There are 3 nested groupings, the coarsest first. Each group lies inside one group of the grouping before and may be the whole of it. The rows also spread widely along 11 directions, which tell nothing about the answers.
Known rows, each followed by its group in each grouping:
[  9 -17  22   6   1   3  16  10  -7  19  15 -11  12  23  -8  15   6   5
 -23 -11   8  13   9 -22   9   2  -8   4   2  -4  -3]  Voge K338 K976
[10 -7  9  7 -8 -1  3  8  3 -3 -1  5 14 17 -7  3 -3 23 -6  2 -2 17  2  4
 25  7  2  6  4 -8 -6]  Fip K16 K921
[  2 -26   2  14  -3   3 -11  -3 -12  26   9  -8   0 -15  -3  -1  23 -15
 -10   6  -5 -13  13 -13  -3  -9 -18   9   9  -1 -10]  Fip K710 K634
[ -4 -11   5  -8  -2  -1   9   7  -3  24   7  -3  -6 -14   5 -11  -3   0
  -9   8  -3  -4   3   3  -1  14 -10  -8  20 -10  -5]  Voge K68 K349
[ -8  -4  -6 -10   8  -4   5   7  -1  20   2  -3  -6  -2  -3  -7  10  -5
  -6   4   0  -3   8  -6  -1   6  -4  -4  10  -3  -2]  Fip K408 K706
[ -7   3   3   7  -8   0   8   0   6  -7  -3   6 -15  -2   6   7 -30  22
  -6   4   6  -1 -14  -8  -8   5  -7  11  10  -7  11]  Voge K68 K867
[-11   2  -7  -3   5  -5   8   1   5  -2  -2  -4 -10  12  -3   0  -7   6
  -4  -1   7   0  -3 -10  -2   2   3   7   5  -4   7]  nam K550 K472
[  7 -17   5  -3   1 -10  11   0 -12   7  -3   0   2  -4  14   1   5  -6
   2   1   0   3  -1   5   3   3  -7   8   3  -6   3]  Fip K710 K182
[ -5  15 -16   0 -10  -6  -3  -4  16 -12 -11  11  -2 -16  -1  -8 -32  19
  12   9   2   1 -10  10  14  -6  -8  -3   8  -4   3]  Voge K338 K141
[ -3  -3   4   5  -3   1  -1   3   0  11   5  -8   2   0  -7   1  -4   2
 -10  -1   4  -2   5 -14   4  -1  -8   0   6  -4  -3]  nam K624 K25
[-10  -5  -6   5  -2  -5   7 -10   1  -8 -10   3 -19  -9   6  11 -12   8
  -1  -7   4 -11  -8  -4 -16  -6 -13  15  -2  11  13]  Voge K68 K708
[  4 -29  11  -8  13  -5  12   7 -30  15   9 -13   8   6  14   9  16 -27
  -3 -14   7  23   6   4  10  12  -1 -10 -18  -8  14]  Voge K144 K227
[ -9  -8  -1  14   6   4  -3   1 -11  11   6 -13  -5  -5  -4   7  -5 -16
  -8  -6   3   0   3 -15  -1  -8 -12   7  -1  -5   9]  Fip K408 K364
[  8 -10 -11   3   9 -10   1  -5 -14   5  -1   8   1  -1  -3  -7   7 -12
  -1   6  -4   0   0  -1  12 -12  -7   3   9  -3  -7]  Fip K591 K306
[ -1  -8  -5  -4   3 -11   8  -2  -4   2  -5   2  -3   3  -3  -1   3   3
  -2  -3   0  -2   0   2   6   3  -3   2   5   5   2]  nam K550 K814
[  0  -1   2  -6   6  -8  12   8   0  13   5  -7   4   2   3  -3  -6  -2
   0  -1   6  10   3  -4   6   3  -3  -4   4 -11   0]  Fip K591 K770
[  5  -9  -3  11  -8  -8   3 -10   5  -4  -3  -3  -2  -3   3   0  -5   4
   0   5  -5  -7  -4   2   2 -13  -7  14   6  -2   1]  nam K550 K872
[ -9  -5  -3   0   5   8 -14   8   3   8   1  -4   2  17  -8   5  15  12
  -2  -4  12  10   7 -15   8   6   5  -1  -9  -1  -3]  Fip K16 K913
[ -1  -1  -6  10   6  -3  -3   1 -12  -1  -2   4  -2  -4  -8   0 -12  -5
  -3   3   3   1  -3 -11  11 -10  -8   5   7  -6   3]  Fip K408 K364
[-11  -2  -8   0   0  -1  -2   0   3  -7  -6  -5  -8   2   6  -1 -13   3
   4   2   3   4  -8   2   2   6   4   4   2  -7  14]  nam K550 K872
[  3 -12   0  10 -10   4  -6  -7   5   2   5   0  -6 -10   9   5   2   7
  -2   9   3  -7  -5 -11  -9 -10  -8  15   2  -6  -2]  Voge K144 K227
[ 12  -9  10  -2   1 -13  17  -3  -6  15   9  -7   4 -10  12  -4  -7 -18
   0   3   1   6  -4  -3   3 -11 -13  -2   4 -18  -3]  Voge K68 K867
[  0  -7   4  18   0  -1  11   6 -13  14  15  -9  -7   4 -12   0 -11  -7
 -27   0 -12   3   6  -7   9   1 -12   8  25  -8   1]  Voge K144 K227
[-11   0   9  21  -6   9  -1   9   3   5   6 -12  -5   8  -4  12 -17  14
 -15  -3   5   5   2 -19  -1   3  -6  16   7 -10   9]  Fip K710 K182
[ -6 -20   1   2   6  -1  -6   2 -27   7   1   1  -4 -12   1  -6  -1 -14
  -3   5   4  -1  -4  -4   7  14  -3  -8  13  -6   6]  nam K550 K814
[ -3   2   2   0   2  -5   9   2   5   2  -1   3  -4  10 -11   5  -5  17
  -8  -1  10  -3   1 -18   2   2  -3   5   9   4  -2]  nam K550 K814
[-14 -10  -6   8   1   2  -6  -2  -2  10   2 -17  -9  -9  -1  -1  -3 -10
  -4  -2  -1  -6   3  -3  -6   1  -8   2   3  -2  10]  nam K550 K872
[ 13  -7  -4  -5  -4  -8   9 -10   7  -4  -4   8  -2  -4  13  -2  -4   5
   8  10   1  -4 -12  -3  -4 -14  -6  12   3  -6  -2]  Voge K338 K976
[ -5 -15  -2  15  -1   9 -12   0  -9   7   9  -4 -11  -1   2   2   4  -4
 -13   4   1  -2  -3 -12  -3  -5  -4   9   7  -9   1]  Voge K68 K349
[ 11   3  -8   7   1  -6   4  -8   8   2   8  -7   1   3   3  -8 -11 -12
   1  10  -3   4  -9 -11   4 -28  -5  10   4 -21  -4]  Voge K338 K976
[  0 -11  -2   4   6   0   3   0  -9  10   7  -5  -3   3  -3   2  -2 -11
  -9   0   2   3   1 -12   3  -4  -7   1   5  -5   3]  Voge K338 K976
[ -6  -6  -3   6   6  12 -23  10  -9  10   9   1   5   9  -9   1  12   0
  -6  10  14   8   2 -29  12   1   5  -6   2 -16  -6]  Fip K408 K706

New rows, each followed by its group in each grouping:
[  4  -7  -1  -3   9 -10  13  -3  -7   9   5  -1  -4   5   0   3   2 -10
  -6  -5   5   2  -1 -11  -1 -10  -8   3  -1  -3  -1]  Voge K68 K867
[ -6 -11   1   8  -1   3  -2   1  -5   7   5 -14  -5   3   0   3   2  -4
 -11  -7   0  -1   4  -6  -2   1  -6   7  -1  -2   7]  nam K624 K25
[ 12 -21   8  -4   1 -13  18  -5 -12  12   7  -5   0  -5  16  -2   3 -18
  -3  -1  -4   5  -4   5  -1  -3 -10   4   3 -11   1]  Voge K68 K867
[  7  -6   2  -9   0 -11  12  -5   7   2   0 -10   1   3  14  -1   5  -5
   4  -2   3   3  -2   0  -2  -9  -2   7 -10  -8   2]  nam K624 K25
[  0 -15  -7  19  -4   2 -12  -7   0  -1   3 -16  -4  -4  16   0   4 -16
   4   2  -7   4  -3   2  -2 -18  -2  19 -11 -15  11]  Fip K710 K634
[ 2 -9 -6  2  1 -8 12  2 -7  2 -4  7 -1  9 -4 -3 -1  6 -9 -2 -8  6  3 13
 15  7 -3  6 12  3  2]  Fip K591 K306
[  2 -13 -11 -13   9  -7  -2  -2 -13   3  -2  11  -6  -7   9  -8  10  -8
   7   7   3   0  -5   5   4  -1   1  -5   3  -5  -2]  Voge K68 K349
[  3  -2  -6 -12   4 -17  11  -1  -6   5 -10   6   8  -8  -7  -6  -7  -1
   7   2   2   0   3   9  19   1  -8 -12   8   4  -2]  nam K550 K872
[  8 -19  -3   2   9  -6  -1   1 -28   7   3   6   2  -2   0  -6  12 -21
  -6   8  -5   3   1  -2  15  -2  -3  -1  12 -10  -3]  Fip K408 K706
[ 10 -11   4   6  -7   2   3   2  -4  -8   4   4  -1   6  15  -4 -15   4
  -2  14  -2  11 -17  -1   8   3   5  10  11 -26   4]  Voge K338 K976
[  6 -24   8 -17   6 -11  26   2 -21   9   2   5  -8   1  18   4  10  -7
  -4  -1   4   4  -4   2  -6  19  -1   3   7  -3   8]  Voge K144 K227
[  0   3  -7   2   3  -8   6  -2   9   2  -2  -3  -2   8  -9   0  -1   6
  -2  -5  -4   1   4  -2   4 -10  -4  10   3   1  -2]  Fip K16 K921
[-23  14 -16   0   6   0   4   8   8   2  -3  -7 -18   4  -8  -2 -22   4
  -7  -8   0   5   1   4   1   2  -2  -3   4   0  14]  Voge K68 K349
[ -4  -4 -16  -5  10  -4  -7   1  -8   0  -1   1  -4  -5   8 -14  -1 -17
   8  10  -1   7  -7   3   9  -5   3  -1   3 -16   3]  Fip K408 K364
[ -8   0  -4 -11   3  -4  11   8   6  30   4  -5  -4  -9  -7 -13   1   2
  -8   5  -2  -5  11  -1   0  11 -10  -8  22  -1  -8]  Fip K591 K306
[  4  -4   4  -7   7 -14  15   0  -8  12   2  -4   7  -4  -3  -4  -5 -10
   3  -1   5   2   0  -5   9  -2  -8  -8   5  -6   0]  nam K550 K814
[  3   3 -14 -18  13 -14   7  -1   5  15  -2  10  -1   4  -9  -6  21   0
   0   7   5 -10   7 -15   1 -10  -4  -2   8   3 -16]  Fip K408 K706
[ -2 -16 -10   5  -5  -4  -3  -5  -7  -6  -6   3  -8  -2   7  -7   0  -2
  -1   8 -11  -3  -8  14   5   3   2  10  12  -4   7]  nam K550 K872
[-14   3   3  -4   0   5  -2   9  12   2   2 -10  -2  13   3   3  -9  16
   0  -1  16  10  -4 -14  -1  13   8  -2  -4 -10   9]  nam K550 K814
[ 11 -18   0   2   1 -10   5 -10 -12  -5  -5   7  -1  -8   9   2   3  -4
   8   4  -2  -3  -6   1   1  -7  -7  12   3  -2   0]  Fip K16 K921
[ 14 -17  -1  12  -9   0 -13 -10   1   2   5   1   9 -12   6   1  12   1
   5  10   0  -2  -2  -5   6 -21  -9   8  -6  -6 -10]  Voge K144 K227
[  6  -4   2  -4  -1  -8  14  -5   7   5   1  -3   0  -3   7   7  -1   3
   3  -1   6   1  -1  -8  -5 -11  -9   7  -6  -1   1]  Voge K144 K227
[-14 -13   2  -7   4  -1   5   6 -16  20   3  -8 -10 -12  -4  -2   1  -9
 -12  -3   4  -7   8  -6  -5  18 -11  -9  12   5   5]  nam K624 K25
[ -1   1  -4  10  -7   4  -7   0  16  -4   2  -8   1   4   7   2 -10  11
   2   1   3  11  -6   0   8 -14   0   8 -10 -14   4]  Voge K68 K349
[ -1   2  -1 -23   8 -19  21  -8   3  11  -6  -5  -4 -15   7   2  -1  -8
  12  -8  15 -11   2 -11 -13  -9 -15  -4  -9   9   3]  nam K624 K25
[  4 -21   6   0 -13   3  -3  -4   4  15   2   3  -5 -21  13   1  10  12
  -1  10   2 -14  -1  -5 -12  -1 -13   7   7  -1  -9]  Voge K68 K349
[ -6   4  -2   3   6  -1   3   3  -3   7   7  -5  -4   2  -5   5 -11  -3
  -5  -3   8   5   1 -17   2  -6  -6   0  -1  -5   5]  Voge K144 K227
[  4   1   5  18  -7   1  -3   0   5  -5   7 -10   4  10  -2   4 -13   8
 -10   1   2   8  -4 -12  10 -10  -1  13   0 -16   2]  nam K624 K25
[ -6   6 -11   4   2 -13   8  -6  -7   3  -7   0 -10 -21 -10  -6 -21 -10
  -2  -2  -5 -14   3   3   3  -9 -20  -2  14   9   4]  nam K624 K25
[  5  -1  -4   2  -4 -13  17  -9   8  12   5  -7 -10 -18   6  -7  -9  -9
  -1   5 -10 -12  -1   2 -10 -16 -18  10  13  -4  -2]  Voge K144 K227
[  0  -3  -7  -2   4  -5   6   5  -3   1   7   0  -3   9   4  -8  -4  -4
  -5   6  -5  12  -3   5  10   3   5   1   8 -15   3]  Voge K144 K227
[-10 -11   8  17  -6   5  14   8 -10  13   7 -15 -10  -1  -6   4 -24  -6
 -23  -8 -11   3   4   4   3  11 -16   6  19  -3  15]  Voge K338 K976
[ -6 -15  -1  11  -6   5  -9  -2  -1  12   5  -8  -7  -9   3   0   1  -1
  -8   1  -2  -2   1  -2  -2  -3 -11   3   0  -3   1]  Voge K68 K867
[ -8  -9  -7  -2  -1  -5   1  -5   3   3  -6   0 -10  -3   1   0   1   8
  -1   2   2 -11   0  -3  -6   2  -4   6   7   7   3]  nam K550 K872
[ -8  -2  -5  -9   5   0   3   0  12  12   6  -6  -9   5   5   2  11   4
  -1   0   8  -2   3 -15 -15  -3  -2   5  -6  -1   0]  Voge K144 K227
[ 10 -16   0   9  -7  -6  16 -12   5   2   4  -6 -10   3  12   2   2  -5
  -9   0 -12  -7  -5   1 -12 -15 -10  26   6  -2   3]  Voge K338 K976
[-1 -3 -2 -8  3 -9 11  0  4  4 -1 -6  0  5  2 -3 -3  0  2  1  4  3 -1 -1
  2  0  0  0  2 -7  4]  nam K550 K872
[  2 -18  12  -6   1   6  -5   8   0  15  10 -14  12   5  15  -2  13  -4
   6   4  11  18   0  -9   4   9   6  -5 -10 -24  -1]  Fip K16 K921
[-19   9 -19 -15  17   0  -7   4  14   9  -1  -9  -7  12  -7  -3  12   0
   8  -6  11   6   8 -13  -5  -2   6  -4 -14   0   2]  Fip K16 K921
[ -1  -7  -3   6  -2  -1   7   5   4  14   7  -9  -2   4  -1 -10   1  -5
 -12   4 -13   2   5   5   6  -2  -4  10  14 -11  -2]  Fip K408 K364
